The same things were measured in two ways. Each way mixes the same 9 hidden numbers, adds some noise and spreads widely along 5 directions of its own, which tell nothing about the thing.
In the rows, 128 means zero.
Some things both ways: the first way, then the second way.
[113 112 194 160 128 123 161 111  92 138 146  93 138 142 113 113 150 113
 135 109 133 104 125]
[131 141 129 122 128  81 127 137 164 125  94 142 123 117 100 123 128 171
 118 132 129 138]

[141 156 173 106 177 151 103 129 148 135 109 119 105 116 125 117 107 157
  90 126 118  79 122]
[136 147 171  91 125  95 121 104 125 146 121 118  74 132 104 111  88 120
 112 164 130 127]

[151 144 142 130 157  95 108 122 134 120 113 102 136 131 141 133 124 153
  90 111 118  88 132]
[131 146 148 107 146 110 104 113 152 131  99 133  84 131 108 111 116 140
 118 145 114 127]

[134 134 122 155 130 111 143 137 124 105 138 126 126 116 140 138 133 161
 122 113 150 120 124]
[129 147 168 122 148 133 129 115 143 145 109 136  75 138  71 107 145 176
 129 140 136 131]

[124 144 141 158 125  57 143 132  90 103  95  96 128 139 136 179 151 140
 120  98 132  79 140]
[140 113  99 131 161  92  92 104 153 132 102 139 116 120 139 113 134 115
  87 120 104 166]

[148 122 138 115 208 119 176 109 134 140 151 154 157 126 170 116 151 193
 112  81 121  90 139]
[142  69  53 179 149  46 131  90 124 140  77 148 177 108 153 146  40 130
  69 121 121 125]

[143 139 161 122 138  85 149 134  85  95 124 133  99 129 125 173 132 159
 117 119 165  79 137]
[153 108  63 136 126  90 140 103 143 142 129 141 171 114 117 125 149 111
  82 108 121 177]

[ 96 186 144 108 158 142 167 150 168  83 137 160  75  85 115 180 132 191
 114 127 181  80 104]
[145 123 138 133 118  78 148 120 109 140 127 127 138 126  99 127  99 135
 114 139 150 142]

[143 155  92  97 152 111  99 142 156  99 117 130 130 111 150 143 107 156
 106 145 136 108 103]
[126 160 120 124 135  95 127 170 133  86 125 157 148 104  92 113 173 121
 177 127 133 144]

[115  89 172 145  71 129 179 165 121 147 167 153 164 141 163  68 149 156
 131  90 147 154 134]
[137 133 101 108 111  89 129 119 129 121 130 123 150 144 110 130 139 132
 130 136 139 159]

[115 124 168 137 108 134 132 115 104  96 140 137 118 142 125 107 125  89
 140 167 120 116 104]
[161 135 126 105 158 156 116  72 161 123  90 134 119 134  91 119 140 127
  92 159  94 161]

[128 179  95  89 103 172 162 183 116  89 154 185  97  68 138 151 136 155
 159 156 156 144 106]
[138 103 150 137 144  89 152 107 129 120 143 152 128 106  76 117 143 124
 144 127 141 150]

[112 163  77 122  89 106 104 160 137 113  91  74 167  95 139 152 141  94
 144 134 113 149 117]
[ 97 121 123 125 166  73 119 114 135 115  95 151 101 134 115 127 127 150
 140 132 145 125]

[168  89 170 160 173 126 112 108  92 168 128  88 145 146 135  87 114 147
 113  95 117 112 140]
[143 181 159 101 126 142 104 149 137 138 153 135  94 130  91  82 184 112
 155 118 121 146]

[140 123 101 119 146  89 132 122  85 150  92  32 185 129 128 139 157  85
 154 115 134 132 164]
[116 145 152 116 151  85 145 121 145 147  88 167  94 110  98  85 122 158
 165 136 138 111]

[ 84 149 170 121 130 123 150 121 134  90 119 118 121  99 105 172 140 113
 143 125 149 101 118]
[122 134 153 138 144 104 121 139 165 113 130 129 125 140 112  99 143 133
 148 121 107 154]

[140 157  97 134 100 147 115 183 155 107 153 145 141 105 172 104 120 175
 127 124 130 124  77]
[110 148 140 101 151 110 102 124 130 121 129 142  73 131  97 113 161 120
 146 130 135 133]

[183 145 120  34 127 123  85 141 130  94 115 174 150 118 175 104 101 115
 103 174  93 129 143]
[123 105  99 110 146  97 175  71 156  98  93 146 161 123  88 142 116 127
 130 169 119 148]

[152 138 134  76 159 153  86 113 133 130 118 112 135  93 114 117  97 105
 115 160 113 140 126]
[134 126 160 119 129  95 109 128 179 106 130 139  90  85 103 107  83 105
 151 147  82 103]

[110 118 158 125 102 140 160 138 110 130 157 110 168 125 136 101 153 105
 162 119 138 131 115]
[150 105  64 129 107  54 135 124 126  94 134 148 194  80 130 140  82  62
 135 134 109 128]

[ 95 181  89 114  62  97 148 180 153  81 176 139 135 123 146 142 152 149
 127 155 151 100  32]
[ 94 166 127 108 187 108 117 127 179 130  43 160  80 140  95 120 184 205
  93 128 138 152]

[135 135 150 136 105  51 166 144 113 124 136 100 123 147 126 149 152 173
  78  97 181 106 153]
[161 156  94  99 102  97 145 117 123 146 104 131 179 146  97 137 152 163
  99 126 158 161]

[115 132 144 135  67 114 120 167 110  91 101 124 130 104 135 150 122 113
 147 123 146 146 139]
[101 131 146 110 135 118 149 105 147 136 148 121  89 165  80 110 181 156
 147 133 145 164]

Other things, the second way, with their names:
<323>: [142 147 114 127 138 117 111 133 146 132 126 129 139 141 119 110 159 118
 104 112 116 167]
<147>: [160 126 110 138 146 107  83 120 168 130  86 151 104  84 120 113  89 129
  97 127  85 110]
<457>: [131 165 196 106 132 125 143 143 139 114 133 141  85 116  50 100 161 152
 173 155 140 133]
<363>: [119 157 126  99 122 140 158 104 159 156 129 139 106 146  75  99 168 150
 142 129 128 136]
<435>: [132 120 138 126 142 107 128 112 156 122 119 143  96 110  86 112 137 146
 135 141 119 139]
<557>: [117 132  95 120 147 100  92 125 182 123  97 146 117 142 115 121 180 186
 131  96 123 144]
<122>: [138 152 119 147 159 128  78 150  81 103 153 123 183 209 134 108 232 130
 177  75 166 194]
<590>: [146 113 146 140 125  99 172  94 100 142 133 119 146 141  88 126  90 123
 111 157 144 152]
<289>: [117 158 186 125 161 140 120 134 151 118 135 132  92 153  80  95 178 142
 154 126 124 151]
<21>: [137 144 128 162 166 150 137 121 108 133 103 142 139 148  90 108 143 145
 126 129 135 144]
<16>: [144 137 180  97 136 141 129  81 207 125 105 134  77 103  68 115  80 130
 122 170  70  93]
<431>: [145 177 101 113 136 110 104 160 132 120 100 151 160 139 109 110 203 160
 141 102 149 165]
<602>: [135 142 128 125 155 113 126  98 138 180  91 135 100 149 112 111 130 159
  67 117 138 148]
<252>: [132 118 152 161 133  74 117 172 155  65 141 125 184 144  98 133 180 170
 174 111 138 184]
<489>: [ 98 124  95 143 165  89 107 128 159 137 111 148 119 162 133 105 194 169
 138  77 140 161]
<377>: [ 95 123 116 123 170 109 156  85 140 135  85 143  98 146  84 140 135 166
  95 147 146 140]
<184>: [146 133  98 125 119  72 139 154 140  96 116 167 160  69  83 129 151 131
 150 126 135 137]
<189>: [117 161 158 114 114  97 154 163 127 115 153 140 102 100  59 120 148 120
 149 144 145 131]
<342>: [106 129 134 102 134 104 151 109 112 125 168 131  96 148  90  94 190 104
 178 140 151 175]
<283>: [127 114  82 134 129  69 139 128 152  99  99 159 150  83 105 139 102 123
 131 141 115 123]
<536>: [143 153  77  91 107  88 109 145  95  85 164 128 203 153 142 116 187  57
 188 118 140 182]
<6>: [124 142 120 118 147 110 108 131 155 110 133 146 128 125 119  98 156  98
 159 116 105 141]
<32>: [185 153 171 106 130 164 139  88 131 135 121 127 137 131  51 125 135 135
 102 155 122 146]
<20>: [120 127 128 132 156 126 135  89 142 154 110 133 102 153 105 108 122 145
 112 130 124 134]
<165>: [126  76  89 145 130  53 121  96 150 140 117 140  92  82 129 132  51 116
  87 136 107 111]
<381>: [131 133 108 129 137 109 123 111 144 151 101 135  96 126  98 125 126 159
  79 130 128 140]
<573>: [178 141 114 122 129 160  61 126 168 118 162 126 126 121 117  86 176  82
 139 102  70 161]
<341>: [128 126 157 102 172 132  82  70 171 141  97 131  45 131 116 109  90 114
  99 146  85 108]
<570>: [186 102  89 128 107  95 138  86 140 131 107 134 170  94 102 137  80 120
  85 151 108 144]
<93>: [138 102  98 133 135  67 104 122 140  95 122 129 138 109 119 150 124 117
  96 132 121 165]
<375>: [121 131 177 127 164 113 124 117 153 120 108 154  61  94  76 106 113 135
 141 151 115 109]
<337>: [144 104  83 143 126  78 145 107 130 101 101 150 202 124  99 155 112 152
 141 125 143 127]
<279>: [131 108 108 119 122 102 119  92 161 137 115 127  79 113 100 126  99 143
 104 150 109 126]
<403>: [129 128  72 124 114  84 159 128 131 135 122 143 136  94 100 129 119 109
  94 143 125 149]
<601>: [133 146 114 128 146 134  94 125 133 113 146 139 157 170 102 121 208 141
 161  79 142 149]
<224>: [151 131 161 141 135 112 147 126  94  98 133 126 142 119  65 147 108 117
 120 164 145 144]
<284>: [174 167 134  75 122 115  98 129 170 116 116 143 124  89  97 102 165 100
 113 140  97 162]
<120>: [148 148  96  97 121 124 119 110 115 100 133 125 179 166 102 137 179 118
 150 131 141 166]
<523>: [103 163 193 118 152 105 139 157 129  95 131 139  94 127  71 114 147 130
 168 152 141 135]
<597>: [154 113  93 111 137  81 152  67 130 141  77 132 178 148 123 138 102 144
  83 147 137 166]
<571>: [126 103  72 129 117  70 138 104 119 123 135 132 156 128 129 135 103  99
 128 130 130 139]
<281>: [140 117 102 117 146 117  98  86 142 148 128 125  99 141 133 108 129 101
  94 123 105 154]
<82>: [156 149 127 132 137 112 104 151 138 108 124 142 139 100 108 105 141 102
 128 128 105 152]
<69>: [116 105  89 136 168  79 125  92 158 167  74 145  80 118 143  98 111 142
  63 134 112 164]
<262>: [120 147 122  99 154  71  76 142 148  97  79 139  88 118 136 123 127 135
 121 149 120 146]
<233>: [129 179 137 119 148 154 115 156 143 147 146 133  99 153  88  77 252 141
 128  97 133 200]
<259>: [149 138  99 114 125  62  68 162 139 102 151 136 145 105 158 100 161  66
 144  97 107 171]
<438>: [125 105  82 134 126  77 100 112 157 123 110 134 113 115 120 145 103 151
 103 122 117 120]
<299>: [108 156 252 101 133 116 175 119 165 144 119 124  23 126  27 102 115 193
 139 187 142 121]
<185>: [131 127 133 163 137  84 112 176 139 103 159 145 137 101  95 120 171 122
 139  90 131 153]
<336>: [122 121 134 156 150  78 143 137 122 105 107 140 158 143  93 139 141 177
 139 124 160 152]

Some of these things the first way, each followed by its name:
[105 116  96 144 143 143 113 131 163 164  74 114 147  90 140 108 114 129
 111 113  99 194 153] : <122>
[108 134 149 156  29  61 181 164  62 118 159  86 131 158 110 142 175 112
 133 127 175 123 108] : <284>
[107 117 183 177 114 124 162 141 107 107 141 120 136 139 142 123 147 142
 153  92 147  91 117] : <281>
[124  96 150 132 112 116 114 130 105 148  93  80 175 123 135 111 128  87
 144 108 116 157 158] : <571>
[116 161 152 195 131 104 171 137  95  85 148 119 102  98 118 193 159 178
 142  79 152  78 103] : <185>
[159 146 122  95 155 165 132 146 126 109 168 170 104 115 143 102 109 168
 124 162 149 108  93] : <184>
[112 133 146  76 166 192 150 134 153 134 142 194 106  85 133 107 109 156
 123 146 130 142 114] : <590>
[168 155 145 158 150  72  87 118 105  81  98  97 146 136 161 157 130 134
 115 104  87  56 127] : <377>
[113 157  83  98  97 105 138 176 149  99 121 131 142  89 147 162 134 154
 130 124 166 142 116] : <489>
[ 92 112 121 157  74  97 153 161  96 119 135 124 118 125 121 151 129 141
 143 123 172 140  87] : <233>
[ 81 116 123  73 122 158 139 150 114 145 117 142 127 120 123 116 116  98
 161 172 138 139  81] : <69>
[169 111 123 143 160  70 138 130 124 154 135 115 148 160 165 102 134 195
  73  89 138 103 144] : <431>
[123 152 110  97 126 114  96 128 130  91 106  98 131 108 117 155 113  91
 133 170 134 122 108] : <283>
[141 153 149 112 109 132 146 155 113 112 153 158 114  99 135 136 133 164
 116 120 136 119 114] : <299>
[ 78 136 156 165 130 120 151 111 111 105 124  89 110 123  92 161 140 101
 152 139 150 100  93] : <82>
[138 108 156 122 151 173 130 131 107 144 142 140 135 112 140  91 114 136
 148 123 121 130 116] : <165>
[141 140 136 132 132 129  96 137 114 122 127 106 125 106 122 137 109 138
 122 129 120 113  94] : <189>
[150  96 122  78 122 118 137 125  93 159 125 145 125 122 121 102 113 118
  99 162 141 189 161] : <570>
[160 145 134 106 133 107  82 140 161 100  99 139 120 121 155 118  94 154
  73 138 123 121 151] : <120>
[ 95 140 135 109 104 158 142 150 145 102 156 121 151 103 130 118 134 109
 165 144 151 128  83] : <6>
[ 94 140 129 160  82  79 119 152 126 131  90  76 153 146 141 127 145 106
 117 118 107 116 109] : <262>
[129  97 123 164 133 108 173 116 106 147 180 110 164 142 141  97 153 149
 131 105 144 137 107] : <147>
[146  93 169 168 139 120 159 123 112 110 162 153 119 138 145 107 121 178
 118 103 167 118 137] : <573>
[143  94 152  86 125 162 101 127 119 135 145 114 149 118 121  83  94  94
 142 163 147 158 118] : <363>
[110 138 144 144 106 148 154 150 114  87 146 148 110 111 131 132 133 130
 160 140 157 121 108] : <435>
